Each new row is followed by what is left after taking away its nearest point in the smallest flat space through zero that holds the last named rows.

J547 (5 x 15)
[[-27.2 -16.7   1.7  -1.9  29.5  27.0  -3.5 -21.9  27.2 -38.9 -16.5  19.4
   16.3  54.5 -23.9]
 [-39.8  27.7  22.3 -43.6  33.8  21.8 -16.6  34.4  21.4 -17.3  -5.9   5.2
   20.1 -12.6 -19.7]
 [-27.2 -16.4  10.7  -2.9 -55.1  25.0  18.2 -15.5 -12.0 -36.5 -26.1  40.5
   -8.8 -15.0 -23.9]
 [  7.8 -12.2  16.1 -17.7 -13.4 -10.5  -1.8  -0.2  -2.1 -40.4 -38.6  12.0
    6.1  13.4 -14.4]
 [-34.8 -19.6  -3.5 -23.3  -9.8  23.9 -12.1  -2.3   6.3 -32.2 -10.2  24.7
   28.3   8.7  14.5]]
New rows:
[-18.9   8.9 -22.5 -19.6 -31.5   3.0  -4.0 -22.9 -25.4 -48.3  14.8  21.5
   0.2 -17.1 -26.1]
[  1.5  17.8 -27.8 -12.9   0.6 -13.6 -11.3 -17.8 -18.5 -27.7  27.6  -2.5
   0.8  -4.2 -17.9]
[ -0.2  -4.7  14.1  38.5  -0.4 -48.3 -18.1   2.9   0.4  -8.1  -5.6  -0.8
   0.5  13.7   9.1]
[-24.4   2.8  15.8  32.8  -2.1 -28.9 -16.9   7.8   3.8  -6.3   2.6   8.3
   1.8  -0.5   4.1]
[ -7.1  -1.3  -5.3  16.2   0.5   9.0 -25.9   1.4  -6.8 -13.1  12.5   6.0
  -0.7  -1.2 -14.8]
[  1.9  -0.6  -4.2  14.1  -0.7   0.1 -27.6   5.1  -9.9 -11.8   9.9   1.3
  -0.8  -3.5 -11.0]

J311 (5 x 15)
[[-57.4 -12.1   0.3  33.4  -0.7  21.1  10.7  -1.9  10.5   5.4  14.7 -24.0
   46.5 -24.6  11.5]
 [-30.2 -32.5 -14.3  18.4   3.0  10.2  27.7 -20.4 -13.6 -12.1 -22.5 -29.7
   47.6 -40.5  16.1]
 [-15.9   6.2 -55.0  49.0  -8.8  35.7 -18.6  -6.8  -2.0 -35.4  -0.8 -25.5
   -2.1 -53.5  47.9]
 [-22.7  -9.8   8.5  17.3 -31.7  25.8  14.6 -17.4  -8.3   3.7 -21.9 -19.7
   39.4 -21.7  -8.0]
 [ -5.9 -22.5 -13.5  68.6  51.5  30.6   1.0  -7.8 -11.0 -30.3   5.4   4.5
   67.3  10.6  14.8]]
New rows:
[-17.8  -1.2  -6.2  -5.2  -8.3  -1.2  19.7  12.7 -25.3 -17.7   7.4 -29.4
  -4.3   9.6   0.5]
[ -8.8   4.2  -3.0  -1.6  -6.9   2.0  13.6  14.7 -25.3 -18.4   9.6 -21.7
  -6.6  20.7  -4.0]
[-41.1   7.6 -13.1  -1.3  -1.2  -8.2  47.2 -10.1  18.8 -29.7  -0.1  19.9
 -19.9   1.9  15.8]
[-24.9  13.4  -4.4   4.7  -8.9   1.8  42.1 -13.1  13.5 -30.4  -7.5  29.4
 -15.7  16.7   3.3]
[  3.5  39.1  14.1  28.4  -4.4  18.5  11.2  -3.3  24.8   6.8 -26.8  24.1
   1.4   5.6  41.6]
[  0.1  27.0  17.0   8.2   5.3  -1.0  24.9  -4.1  23.4  11.7 -30.1  20.7
   0.3   2.3  41.2]
[-52.5 -19.6 -21.1  26.5  13.0  11.3  14.8 -26.2   3.2   0.5   0.9 -10.4
  -1.8 -25.2  10.3]
[-17.0  -6.8  -5.8  10.0   6.9   5.3   5.7 -23.4  -0.9   5.4  -5.1  11.2
 -22.1   5.2 -10.7]
[ -1.7  -9.1  14.8 -19.6  -6.0 -30.2 -31.6  13.5  12.4  16.5   5.9  24.7
 -25.4 -36.7   1.8]
[  3.2 -17.0  16.1   5.9  -0.1 -12.0 -29.1   4.3   2.3   6.3  -4.3  26.8
   5.3 -31.2  -1.8]

J675 (5 x 15)
[[  5.8  19.4 -23.1  37.5  12.6 -32.8 -43.9  31.8 -36.5  -0.1  22.7 -13.8
   -9.6   4.9  25.3]
 [ 11.1  -3.1  -9.3 -44.8   4.9  -7.5 -25.9  12.3  13.3  27.1  11.3  13.8
   -8.7  26.9 -14.2]
 [-19.0  -9.6 -17.1 -42.1   9.5 -33.3  -0.5  18.4 -28.7   2.7  30.4  20.5
  -20.1  19.8 -30.1]
 [ 10.5   3.3  -7.7 -56.5  14.3 -11.3 -27.2  35.8  -2.6 -13.9  18.1  15.3
   18.0  14.5  54.5]
 [  1.1   7.5  15.5 -28.8  10.7 -66.3 -43.7  27.3  39.0 -22.0  -7.4  -3.2
  -13.4  -6.0  30.4]]
New rows:
[  0.1  -0.7  24.0  -9.4  10.0  17.6  13.6  13.1  -8.4 -15.8  -7.7   3.3
 -17.5  -8.1 -18.4]
[  8.9   5.1  19.7  -2.6  12.0  16.9  -2.8  19.4  -7.7  -9.0  -6.1  -0.8
 -17.0  -4.2  -9.4]
[-11.2 -28.3 -15.5  19.7 -12.7   7.6 -17.9  29.2   3.6 -16.7  18.2  15.0
  26.7  15.7  13.7]
[-14.9 -32.3  -7.5  20.0 -17.1   3.7 -11.5  18.2  18.9 -12.6   8.9  14.1
  18.3  12.7  -6.6]
[  8.3  13.1  20.1   4.2   3.5 -15.3 -12.8  29.2  30.0  14.3  -7.5  -7.9
 -37.0 -24.2  -7.5]
[  4.5   8.3  10.8  -2.4   3.5  13.2  10.4  27.9   1.8   9.7   4.3   1.0
 -21.3 -20.9  -0.3]

J668 (5 x 15)
[[ -7.7  20.6  27.6 -23.9  12.0  -5.7 -14.1   3.1 -15.3   2.6  18.6  22.6
   -8.0   7.1 -24.4]
 [-21.3   0.6  44.0 -10.0  17.4   3.1  -9.9 -40.3   6.0  10.3  43.2 -16.8
  -35.1  53.0 -20.5]
 [-25.1  48.8  43.7 -28.4 -14.1 -13.0 -21.7  -6.3  21.9   1.3   9.2  -0.9
  -36.5  18.8 -13.3]
 [-31.2   8.7  47.4 -17.8 -16.3  19.9  -9.1  24.8  35.6  -6.6  39.8   3.7
    7.3  49.6 -17.5]
 [ -2.1  -8.3  24.8  -3.4 -31.7  -0.9  15.7  -1.7  22.8  -5.3  -0.6  15.9
  -33.3  34.8  12.9]]
New rows:
[ 12.4  -8.1   8.7 -13.2  -6.9 -30.0 -32.3  44.4  11.6   5.4   4.8 -24.8
   0.3  18.6  -7.2]
[ 23.2 -20.2  -0.3  -7.0   0.3 -34.4 -25.2  30.7  -2.1   8.5  -0.6 -22.1
  -7.9  14.7  -3.1]
[ 22.5 -11.8  -5.7   9.6 -42.5  -1.3 -41.6   8.5   1.7  29.3 -14.6  -9.7
 -27.2 -21.5  42.0]
[ 15.9 -18.1   7.1   2.7 -21.4   9.0 -48.8  12.5 -11.0  31.9  14.1  -3.8
 -10.5  -8.5  20.8]
[  6.7   7.9 -19.9  15.6  10.8  40.8  15.4  -0.5  -2.3  10.7  44.5   8.0
   5.1  -6.0 -24.8]
[  8.5  22.4 -19.0  12.8  -7.8  29.1  17.2  -3.3   7.8   8.8  24.6  10.1
 -16.3 -12.4 -12.9]
[ 32.2  -6.5  -9.6  -3.5 -59.1 -23.6  -8.8  -4.0 -16.7 -12.9  30.4 -21.9
  30.8   6.8 -12.3]
[ 32.6  -0.2  -5.9  -7.2 -55.6 -29.6 -11.6 -13.0 -21.8 -10.4  29.5 -21.0
  19.7   5.8 -14.7]
